There are 9 hidden switches. A switch that is on adds its own fixed numbers to the row, and there is some noise. The rows also spread widely along 13 directions, which tell nothing about the answers.
Some rows, each with its switches (1 for on, 0 for off) after it:
[ 2.06  2.39 -0.68  0.98 -0.07 -1.44 -2.20 -0.70 -0.41 -1.06  0.83 -1.47
  0.98  1.35  0.49 -1.85 -0.84 -2.23 -1.33 -0.15 -2.14  0.98  0.48 -0.22
  1.01  2.87  0.76 -1.50  0.81 -0.80 -0.76  0.37]	1 1 0 1 1 1 0 0 1
[ 3.35 -2.40 -1.27 -1.89  0.60 -2.01  0.83 -1.11  0.16 -3.49 -0.57  0.12
  0.53 -1.28 -1.74 -0.28 -2.11  3.53  1.33  4.48  2.51 -2.83  3.87 -1.65
 -0.66  0.11  1.05 -0.41 -2.67 -1.53  2.38 -0.98]	0 0 0 0 0 0 1 0 0
[-1.18  1.80  0.09  0.18  0.42  0.59 -1.48 -1.08 -0.36  1.41 -1.13 -0.20
 -0.43 -2.65 -0.66 -0.52  0.79 -3.12 -0.65 -1.05  0.30  0.80 -0.04 -0.51
 -0.52 -0.48 -0.21  0.27 -0.43  0.46 -1.92  2.05]	0 0 1 0 0 1 1 0 0
[-1.51  1.92 -0.81  1.32 -0.27 -0.18 -0.01 -0.24 -0.18  0.53 -1.85  1.00
  0.28 -1.93 -1.38 -0.29 -0.29 -2.16 -1.95 -1.79  0.07  3.67  1.35  0.23
  0.71  0.54  2.46  0.51 -0.02 -1.90 -2.20  1.40]	0 1 1 1 0 1 0 1 0
[-3.72 -2.51  1.91 -0.63 -0.95  3.32  1.00 -0.23 -2.82 -0.82  0.66 -0.68
  0.56  0.03  1.43  0.89  3.06  0.57  0.51 -0.39 -0.93  3.34 -1.09 -0.79
  1.04 -0.86 -1.72 -2.31  0.10  3.69 -0.90  0.38]	0 1 0 1 0 1 1 0 1
[-0.59  1.20  0.40 -1.27  1.05 -0.59 -1.72 -0.88  0.07  0.19  0.41 -0.02
  0.17 -1.51 -0.08 -2.18  0.43 -0.19  0.34 -0.38 -0.54 -2.46  0.35 -0.31
 -0.73 -0.74 -0.80  0.20 -0.11  1.37 -0.25  0.29]	0 0 1 1 0 1 0 0 0
[ 1.16 -0.16 -0.86  2.07 -1.00 -0.16 -0.26 -1.56  0.78 -3.22 -0.66 -1.64
  1.15 -0.18 -0.18  0.48 -0.46 -1.55 -2.71  0.79 -2.52  2.99  3.90 -0.46
  2.03  3.94  0.83 -0.06  0.34 -1.41 -1.26 -0.21]	0 1 1 0 0 1 0 1 0
[-2.94 -1.16  1.70 -1.01  2.29  0.93 -0.31  2.36  0.15 -0.56  0.67  0.01
  0.44 -1.67  0.26 -1.32  0.78  3.53  0.52 -1.78 -1.25  2.53  0.47 -0.32
 -0.66 -2.14  0.69 -0.40 -0.39  1.75 -1.73 -0.66]	1 1 0 1 1 0 0 0 0
[-3.12  0.91  1.37  0.53  1.73 -1.30 -2.79  0.52 -1.35  2.17  0.68 -0.20
 -0.56 -1.08  0.86 -2.71  0.91 -2.72  1.27 -0.97  2.15 -0.79 -1.07  1.02
  0.68 -0.84 -0.46 -0.59 -2.58 -1.15 -1.35  3.48]	0 1 0 0 0 0 1 0 1
[-2.68 -4.27  1.52  0.48  0.74 -0.02  0.05  0.54  0.92 -0.09  0.39 -0.80
 -0.47 -2.58  0.61 -1.66  0.47 -0.15  0.93  0.50  1.30  2.27  1.03  0.68
  0.23 -2.78  2.50  1.07 -2.53 -1.05 -1.82  1.78]	0 1 0 0 1 1 0 0 1
[ 0.79 -1.27 -0.26  1.32 -0.35 -1.10 -0.85 -0.38  0.26 -0.93 -1.63 -0.33
  0.01 -0.76 -1.39  1.25 -1.65 -5.01 -2.47 -0.82 -1.06  4.01  0.49  0.51
  2.18  0.92 -0.38 -0.14  0.27 -1.30 -2.35  3.01]	0 1 1 1 0 0 1 1 0
[-0.80  2.29 -0.60  0.62 -0.54  0.31  0.11 -0.96 -1.06  0.08 -0.37  0.91
  2.22  1.25  1.01 -1.86 -0.57 -0.49 -2.35  0.92  0.15  1.27  1.36  0.11
  0.55  0.72  2.03  0.21  0.44 -1.02  0.19 -0.31]	0 1 1 1 1 1 1 0 1
[ 0.41 -1.28 -0.27 -1.31  0.65 -0.46 -0.54  1.85  1.21 -3.26  0.42 -0.72
 -0.09 -1.01 -1.14 -1.46  0.82  2.15 -1.50 -1.50 -3.00  2.42  2.45 -0.52
  0.14  0.02  0.59 -0.88  2.76  0.59 -0.31 -1.20]	0 0 1 1 1 1 1 0 1
[ 0.28 -1.58 -0.33 -2.00  0.71  0.00  0.47  2.26 -0.20 -1.73  0.74  0.26
 -1.17 -1.42 -1.67 -0.10  0.77  1.83 -0.31 -2.14 -0.03  2.82  0.87  0.37
 -1.81 -2.01  0.80  0.70  2.23  1.29 -0.14  0.10]	0 1 0 0 0 0 1 0 1
[ 2.38 -0.67 -0.42  0.95 -1.31  0.89 -0.58 -1.64  0.43 -1.47 -2.39 -0.41
  1.49 -1.89 -1.48  2.07 -1.28 -1.87 -0.87  1.83 -0.92  2.75  0.22 -2.86
  1.54  0.51  0.78 -2.49 -2.09 -1.33 -1.71  1.73]	1 1 0 1 0 0 0 0 1
[-1.30  3.82  0.28 -0.99  0.35  0.37 -1.07  0.36 -1.52  0.77 -0.21  1.68
  0.81 -0.65 -0.69 -0.45  0.77  0.07 -0.63 -1.34 -0.59  0.73 -1.21 -0.65
  0.53  0.15 -1.45 -1.76  1.08  0.72 -1.38  0.84]	1 1 1 1 0 1 0 0 0
[-0.49  0.89  1.24 -2.38  3.53  0.03 -0.46  1.98 -1.57  0.55 -0.97  3.78
  3.57 -2.20 -0.29  1.51 -3.40  3.34 -1.17  0.63  2.27  3.78 -0.73 -1.85
 -1.53 -3.68 -0.67 -0.01 -0.37 -0.09 -3.31  1.01]	1 1 0 1 0 0 1 0 0
[-2.55 -1.80  1.07 -0.37  0.41  0.20  0.13  1.39  0.12 -2.08 -0.88  0.32
  0.93 -0.09  0.22 -0.09 -0.10  1.02 -2.02 -0.61 -2.09  4.19  2.07  1.63
  1.83  0.04  0.83  1.07  1.32  0.08 -1.45  0.30]	1 1 1 1 0 0 0 1 1
[-2.30  3.43  0.46  0.53 -0.32  0.85 -2.21 -1.26 -0.75  0.92 -1.84  1.39
  1.20 -1.70 -0.07  0.23  2.33 -1.12 -1.86 -1.34  0.02  2.42  0.70 -0.50
 -0.72  1.35  0.00  0.53  0.45 -0.18 -2.61  1.68]	0 0 1 0 0 1 0 0 0
[-0.71 -2.74  0.48  0.73  1.11  0.72  0.06 -0.94 -0.56 -0.58  0.46 -1.96
  0.27 -1.61  1.21 -0.37 -1.36 -0.56  0.28  1.38  0.57  2.14  2.01 -0.25
 -0.46 -0.53  1.28  1.02 -2.07  1.03 -1.76  0.19]	0 0 0 0 0 1 0 0 0
[-0.98  1.72 -0.11  0.30  0.43 -0.53 -1.28 -0.12  0.29  0.78 -1.55  0.68
  0.40 -1.68 -0.86 -1.56 -0.76 -1.89 -1.48 -0.82  0.31  1.15  1.02 -0.03
 -0.10 -0.38  2.11  0.67 -0.67 -1.56 -1.31  1.28]	0 0 1 1 1 1 0 0 1
[-2.94  1.51 -0.07 -0.39  2.54 -0.41 -1.16  0.60 -1.72 -0.84  1.32 -2.06
 -1.31 -1.22  0.77 -3.38  2.03  1.86  1.54 -2.38 -0.22  1.10  2.79  0.91
 -0.97  1.09  2.65 -0.07 -0.32  0.27 -0.32 -0.82]	1 1 0 0 0 1 1 1 1
[ 3.95 -0.73 -2.94 -0.99 -2.18 -0.34  2.28  0.98 -0.86  0.70  0.51  0.01
 -2.00  1.75 -1.93 -1.27 -1.76 -3.84  0.21  0.87  0.44  0.41 -3.19  1.01
  1.70 -1.96  1.80 -1.48  2.16 -0.83  2.05  0.90]	1 0 0 1 1 0 1 0 1
[ 0.69  0.01 -0.17 -0.67  0.60  0.44 -0.15  0.61 -0.30  0.38  1.36 -0.04
  0.76 -0.53  0.76 -1.97 -0.12 -0.17  0.20  0.71 -0.38  1.22 -1.68 -0.68
  0.62 -2.70  0.37 -1.47  0.95 -0.12 -0.59  0.56]	1 1 1 0 1 1 1 0 1
[-1.00  0.57  1.44 -1.44  1.92 -0.90 -2.69  0.32 -0.23 -0.67 -0.74 -0.78
 -0.17 -2.71 -1.53 -0.44  0.49 -1.38  0.37 -0.76 -1.82 -0.97 -0.39 -1.35
  1.84  0.06 -3.08 -2.53 -0.48 -0.30 -2.01  2.19]	1 0 0 1 0 1 1 1 1
[-1.22 -2.70 -0.21  1.36 -2.08  1.09  0.86 -0.99  1.96 -2.19 -0.07 -0.94
  0.94 -0.01  0.66 -2.04  1.70  0.45 -1.53  1.03 -2.93  2.22  2.44  0.02
  2.15  0.37  2.19 -0.75  0.69 -0.28  0.12 -0.80]	0 1 1 1 1 1 1 0 0
[-1.76 -0.68  1.45  0.98  1.67 -0.92 -3.86 -2.26 -0.53 -1.58 -1.97 -1.92
  0.69 -2.36  0.65 -0.84  0.62 -0.84  0.31 -0.29  0.34  1.91  3.16 -1.04
 -1.38  1.98  2.02  0.15 -4.35 -0.17 -2.12  1.79]	0 0 1 1 1 0 0 0 1
[-0.18 -1.16  2.35 -0.57  1.43  0.23 -4.14 -2.21  2.42 -2.04 -1.20 -2.13
  1.41 -4.45 -0.24 -0.71  1.87  0.32  0.52  1.82 -2.76 -1.39  1.48 -3.74
  0.19  0.04 -1.76 -2.05 -2.61 -0.33 -2.41  1.63]	1 0 0 0 1 1 1 0 1
[ 0.21  1.13 -0.91 -0.41  1.11 -0.98 -0.13 -0.67 -0.89 -3.57 -1.99  0.64
  0.88 -2.16 -1.73  0.30  0.74  3.78 -0.35  0.51  0.68  3.68  4.65 -1.62
 -1.04  2.12  3.03 -1.02 -1.07 -2.38 -0.67 -0.79]	1 1 1 0 1 1 1 1 0

New rows. What belongs after each?
[-0.84  2.40 -0.79 -1.02  1.30 -1.61  0.08 -0.79 -0.52 -0.10 -0.48  1.44
  0.69 -0.12  0.23 -3.10 -1.55  1.99 -0.35  2.04  2.50 -1.69  3.54  1.70
 -1.61  0.16  3.63  3.07 -0.97 -1.72  1.27 -0.96]	1 0 1 0 1 1 0 0 0
[-4.39 -0.98  1.12 -1.76  0.81 -0.89 -1.85  0.50 -0.66 -0.05 -0.93  2.09
  0.12 -1.85  0.45 -1.88  3.55  3.53  0.83 -1.35  0.44  3.34  0.61  1.40
 -0.95 -1.99  2.95  1.38  1.30 -0.82 -1.99  1.53]	1 0 0 1 0 1 0 1 1
[-2.70 -2.46  1.11 -0.55  0.51 -0.91  0.36 -0.36 -0.25  0.29  1.84  1.26
  2.31  1.30  3.06 -3.15 -0.33  0.73 -0.26  3.02  0.21 -1.01 -0.34  1.66
  2.56 -2.41 -0.70  0.53  0.55 -0.52  0.12  0.77]	0 1 1 1 0 1 1 1 0
[-0.72 -3.24 -0.82 -0.44  2.39  0.85  3.83  3.67 -2.29 -0.35  2.69 -1.66
 -1.55  0.15  0.30 -0.71 -3.33  0.45  1.04 -1.61  0.61  3.85 -0.25  1.33
  0.80 -3.06  1.40 -0.54  0.12  2.44 -0.33 -1.70]	0 1 1 1 0 0 0 1 0
[ 0.48 -0.67 -0.95 -0.54  0.61 -0.80  0.64 -0.67 -2.22 -1.10  0.02 -0.54
  0.10  0.36 -0.06 -0.06 -1.66 -1.21 -0.26  0.76  0.56  1.62  1.14  0.38
  0.90  0.50  0.22 -0.47  0.12  0.31 -0.10  0.32]	0 0 1 1 0 1 1 1 0
[-1.14 -1.16 -0.74 -0.54 -1.52 -0.70  0.08 -0.50 -0.37  0.14 -1.14  1.12
 -1.09 -1.06 -1.36 -0.71  1.44 -1.78 -0.07 -0.24  0.97  1.56 -0.07  1.15
  0.84 -0.99  1.25 -0.14  0.88 -0.61 -0.33  2.15]	0 0 1 1 0 1 1 0 0
[-1.66 -2.54  1.65 -0.09  1.42 -0.48 -2.05  0.16  0.52 -1.07 -0.32 -0.45
  1.24 -1.52  1.07 -1.01 -0.58 -0.33 -0.30  0.84 -0.91  1.99  0.70  0.12
  1.36 -1.45  0.00 -0.59 -1.31  0.02 -2.09  2.05]	1 1 1 1 0 0 1 0 1
[-2.82  0.67  1.90  0.76 -0.79  0.26 -4.29 -4.73 -0.15  0.15 -2.19  0.44
  1.84 -2.58  1.72 -0.70  4.28 -1.64 -0.54  0.40 -0.24  1.12  0.37 -0.88
 -1.30  0.44  0.79  1.54 -1.36 -0.59 -2.48  3.68]	0 1 1 0 0 1 0 1 1
[-1.85  0.63 -0.07 -0.03 -0.68 -0.31 -0.58 -0.19 -0.76  1.09 -1.27  3.01
  2.73  0.44  1.04 -1.27  0.43  1.10 -0.57  2.43  0.70  1.66 -1.47  0.05
  2.92 -1.10  1.04 -1.39  0.23 -2.91 -1.20  1.55]	1 0 1 1 0 0 0 1 0
[ 2.05 -4.39 -0.27 -0.56  0.92  1.00  1.50  0.58  1.37 -0.13  0.97 -0.31
  1.96 -1.60  1.08 -0.82 -4.01  1.06  0.43  4.01 -0.43  1.05 -1.27 -1.77
  1.80 -4.90  0.81 -1.25 -1.04  0.29 -1.09 -0.36]	1 0 1 1 0 0 0 0 0
[-0.50  0.77  0.34  0.73  0.44  3.26  1.50  0.96 -3.08 -0.99  0.29 -1.08
  2.64  0.98  1.09  1.47 -1.70  0.37 -1.63  0.53 -1.27  3.83 -0.24 -2.74
  2.60  1.08 -2.03 -4.42 -0.72  2.02 -1.05 -1.38]	0 1 1 1 0 0 1 0 1
[-1.62 -0.89 -0.07  1.39  0.33 -0.99 -1.34 -0.25 -1.75 -0.41  0.03 -0.68
 -0.20 -0.14  0.61 -0.92  1.08 -2.10  0.24 -1.37  0.04  4.06 -0.14  0.57
  1.54  1.04  0.85 -1.74 -0.59 -0.60 -1.83  2.14]	0 1 1 1 0 0 1 1 0
[-0.41 -0.37  1.10  0.49 -0.16  1.71 -0.11  0.13  0.32 -0.58  0.68 -1.06
  2.35 -0.34  0.91 -0.99 -0.30  0.36 -0.38  2.15 -2.59  0.05 -0.91 -2.54
  3.42 -0.40 -1.37 -3.91 -1.39 -0.33 -1.10 -0.16]	1 1 0 1 1 1 0 0 1
[ 0.05  0.00 -0.67 -0.71  0.51  0.43  0.73  0.41 -1.71 -1.08  1.56 -1.38
 -0.28  0.03  0.23 -1.75 -0.44  0.19  0.65 -0.14 -0.35 -0.16  0.60 -0.40
  0.76 -0.39  0.00 -1.95 -0.17  1.64  0.97 -0.94]	0 1 1 1 0 1 1 0 1
[-1.79 -0.18  0.60 -0.01  1.07  1.43  0.68  1.34 -1.94 -0.56  0.01 -0.70
  0.36 -1.43 -0.30  0.12  0.49  0.27  0.81  0.11  0.46  1.45 -0.35 -1.93
  2.58 -0.56 -1.52 -3.72 -2.01 -0.54 -0.80  0.68]	0 1 1 0 0 0 1 1 1
[ 2.70  0.93 -2.90 -1.54 -1.89 -0.95  1.81  0.85 -0.46 -1.25 -0.34  0.96
 -2.48  0.28 -3.07 -0.63 -0.92 -1.98 -1.01 -1.52 -0.10  1.39  0.43  2.21
 -0.18 -0.45  2.83  1.04  3.39  0.13  1.51  0.07]	1 1 1 1 0 1 0 0 1
[ 3.76 -0.29 -1.93 -2.14  0.79 -0.86  1.74  1.78 -2.10 -0.84  0.44  0.73
 -0.46 -0.17 -2.43  0.75 -3.06 -0.21 -0.42 -0.36  1.71  2.85 -0.74 -0.89
 -1.14 -1.93  0.90 -1.02  1.65 -0.14  0.17  0.00]	0 0 0 1 1 1 1 0 1
[-0.19 -0.81 -0.73 -1.50 -0.99  1.22  1.92  0.02 -0.16 -2.40 -2.11  0.37
 -0.43 -1.89 -2.42  0.37  0.40  2.25 -0.07  0.83 -0.17  1.49  2.60 -0.99
 -0.09 -0.63  2.80 -0.74 -0.63 -0.06  0.79 -1.19]	1 0 1 1 1 1 0 0 1
[ 0.45  0.79  0.12 -0.71 -1.02  0.12 -1.06 -0.85  0.26  1.41 -0.22  1.22
  0.80 -1.64 -0.79 -0.87  0.60 -2.78  0.02  0.70  0.03 -1.71 -3.17 -1.59
  1.35 -2.47 -1.87 -2.05  0.00 -0.74 -0.61  2.73]	0 1 0 1 0 1 1 0 1
[-3.17 -1.52  0.93  1.20  1.11  0.22 -0.64  1.41 -2.25 -0.09  1.48 -0.97
  0.45  1.07  2.46 -2.20  1.12  1.57  0.78 -1.42  0.67  4.75  0.24  0.88
  0.01 -0.12  3.05 -0.82 -1.17  0.41 -1.33  0.17]	0 1 0 1 1 0 0 0 1
[-0.29  0.78 -0.69 -1.16  0.74 -0.03  0.34  1.15  0.37  0.35 -0.53  1.24
  0.14 -2.32 -1.26 -1.16 -1.01  0.92 -0.15 -0.16 -0.02  0.83  0.16 -0.42
  0.28 -2.32  1.53 -0.44  0.48 -0.40 -1.17  0.06]	1 0 1 1 0 1 0 0 0
[ 1.47  0.41 -1.04 -1.31  0.09 -0.50 -1.86 -1.74 -0.11 -1.00  1.31 -0.97
 -0.33 -0.99  0.75 -3.09  2.07  1.21  1.10  0.03 -0.46 -1.63  0.72 -0.66
 -2.62 -0.93  1.74  0.66  1.46  1.47  0.94 -0.66]	0 0 1 0 0 1 0 0 1
[ 0.73 -0.52 -0.01 -1.80  0.46  0.07 -1.61 -0.84 -0.54 -1.02 -0.31  0.87
  1.88 -0.49  0.71 -0.76  0.06  1.44 -0.97  0.64 -0.39  1.00  0.16 -0.98
 -1.55 -1.87  0.32  0.65  1.50  1.42 -0.31  0.18]	0 0 1 1 0 0 1 0 1
[ 0.11  0.86 -0.51 -2.30 -0.33  0.24  0.49 -0.05 -2.87 -0.70  0.60  1.40
  0.41  1.49  0.00  0.12  0.85  0.07 -0.78 -0.77 -0.40  2.47 -1.28  0.93
 -0.34 -0.60 -0.36  0.21  3.82  1.59  0.24  0.44]	1 1 0 1 0 1 1 1 1
[-1.07  0.31  0.14 -1.84  0.07 -0.20 -0.89  0.30 -1.50  0.83  0.83  0.74
 -1.01 -1.22 -0.60 -2.00  2.30  0.13  2.12 -1.07  0.59 -0.08 -2.55 -0.10
 -0.16 -2.53  0.19 -2.13  0.60  0.70 -0.18  1.75]	1 1 0 1 0 1 1 0 1
[-0.64 -1.57 -0.69  0.20  1.38 -0.25  0.18 -1.49 -2.18  1.17  1.65 -1.89
  0.05 -0.06  2.17 -2.49 -0.93 -1.26  1.83  1.30  1.27  0.41 -0.50  0.19
 -0.12 -1.53  1.83 -0.33 -1.28  0.69 -0.32  0.22]	0 0 0 1 0 1 1 1 0
[-1.53 -0.49 -0.50 -0.16  1.37 -0.17  2.51  3.02 -1.63  0.92  2.74 -1.29
 -2.33  0.72 -0.09 -2.04 -2.54 -2.35  0.27 -2.31  0.18  0.90 -0.39  2.94
  1.57 -1.50  0.12  0.21  0.95  2.29  0.19 -0.41]	0 1 1 1 0 1 0 0 0
[-1.09  1.03  0.01  0.22 -0.43 -0.04 -0.22 -0.02 -1.43 -0.15  0.17 -0.64
 -0.56  0.89 -0.12 -1.15  1.16 -2.20 -0.46 -0.45  0.00 -0.18  0.09  0.92
  1.83  1.38 -0.65 -0.58  0.22 -0.72  0.58  1.24]	0 1 0 0 0 0 1 1 1
[ 0.23 -0.09  0.62 -1.19 -0.04 -0.62 -1.82 -1.75  0.03 -0.12 -0.29  0.28
  0.09 -1.59 -0.28 -0.72  0.97 -0.60  0.84  1.75  0.27 -1.64 -0.06 -0.31
 -0.25 -0.44 -0.82  0.22 -0.59  0.14 -0.70  1.76]	1 0 0 0 0 1 0 0 0
[-3.51 -0.80  1.43  2.59  1.29  1.12 -2.22 -1.27  0.58 -0.25 -1.69 -1.36
  2.40 -3.34  2.12 -1.13  0.17  0.50 -0.93  1.28  0.02  3.62  3.80 -1.43
  0.87  0.79  2.86 -0.15 -3.93 -1.87 -3.76  0.84]	0 0 1 0 0 1 0 0 1
[-0.42  1.46 -1.15  0.09 -2.09  0.91  0.73 -1.33  0.52 -0.02 -0.13  0.73
  1.00 -0.05 -0.14 -2.19  1.33 -0.42 -0.96  1.00 -1.27 -1.44  0.15 -0.52
  1.67 -0.19  0.41 -1.35  1.05 -0.02  1.08 -0.53]	0 1 1 1 0 1 1 0 0
[-0.55 -0.10 -0.19 -1.38 -1.05 -0.70 -0.86  0.13  0.92  0.56 -0.41  2.40
 -0.09 -1.06 -0.86 -1.63  2.72 -0.35  0.10  0.15 -0.36 -0.03 -2.28  0.72
  1.33 -2.69 -0.28 -0.32  2.35 -1.64 -0.31  2.47]	1 1 1 0 0 0 1 1 0
[ 0.21 -0.46  0.32 -1.50  0.42 -1.01 -1.79  0.23 -0.42 -1.82 -0.30  0.48
 -0.45 -2.04 -1.90 -0.25  2.49  1.08  0.43 -2.00 -0.17  2.17  0.03 -1.42
 -1.33 -0.73  0.27 -1.57  0.66  0.10 -0.74  1.43]	0 1 0 1 1 1 1 0 1
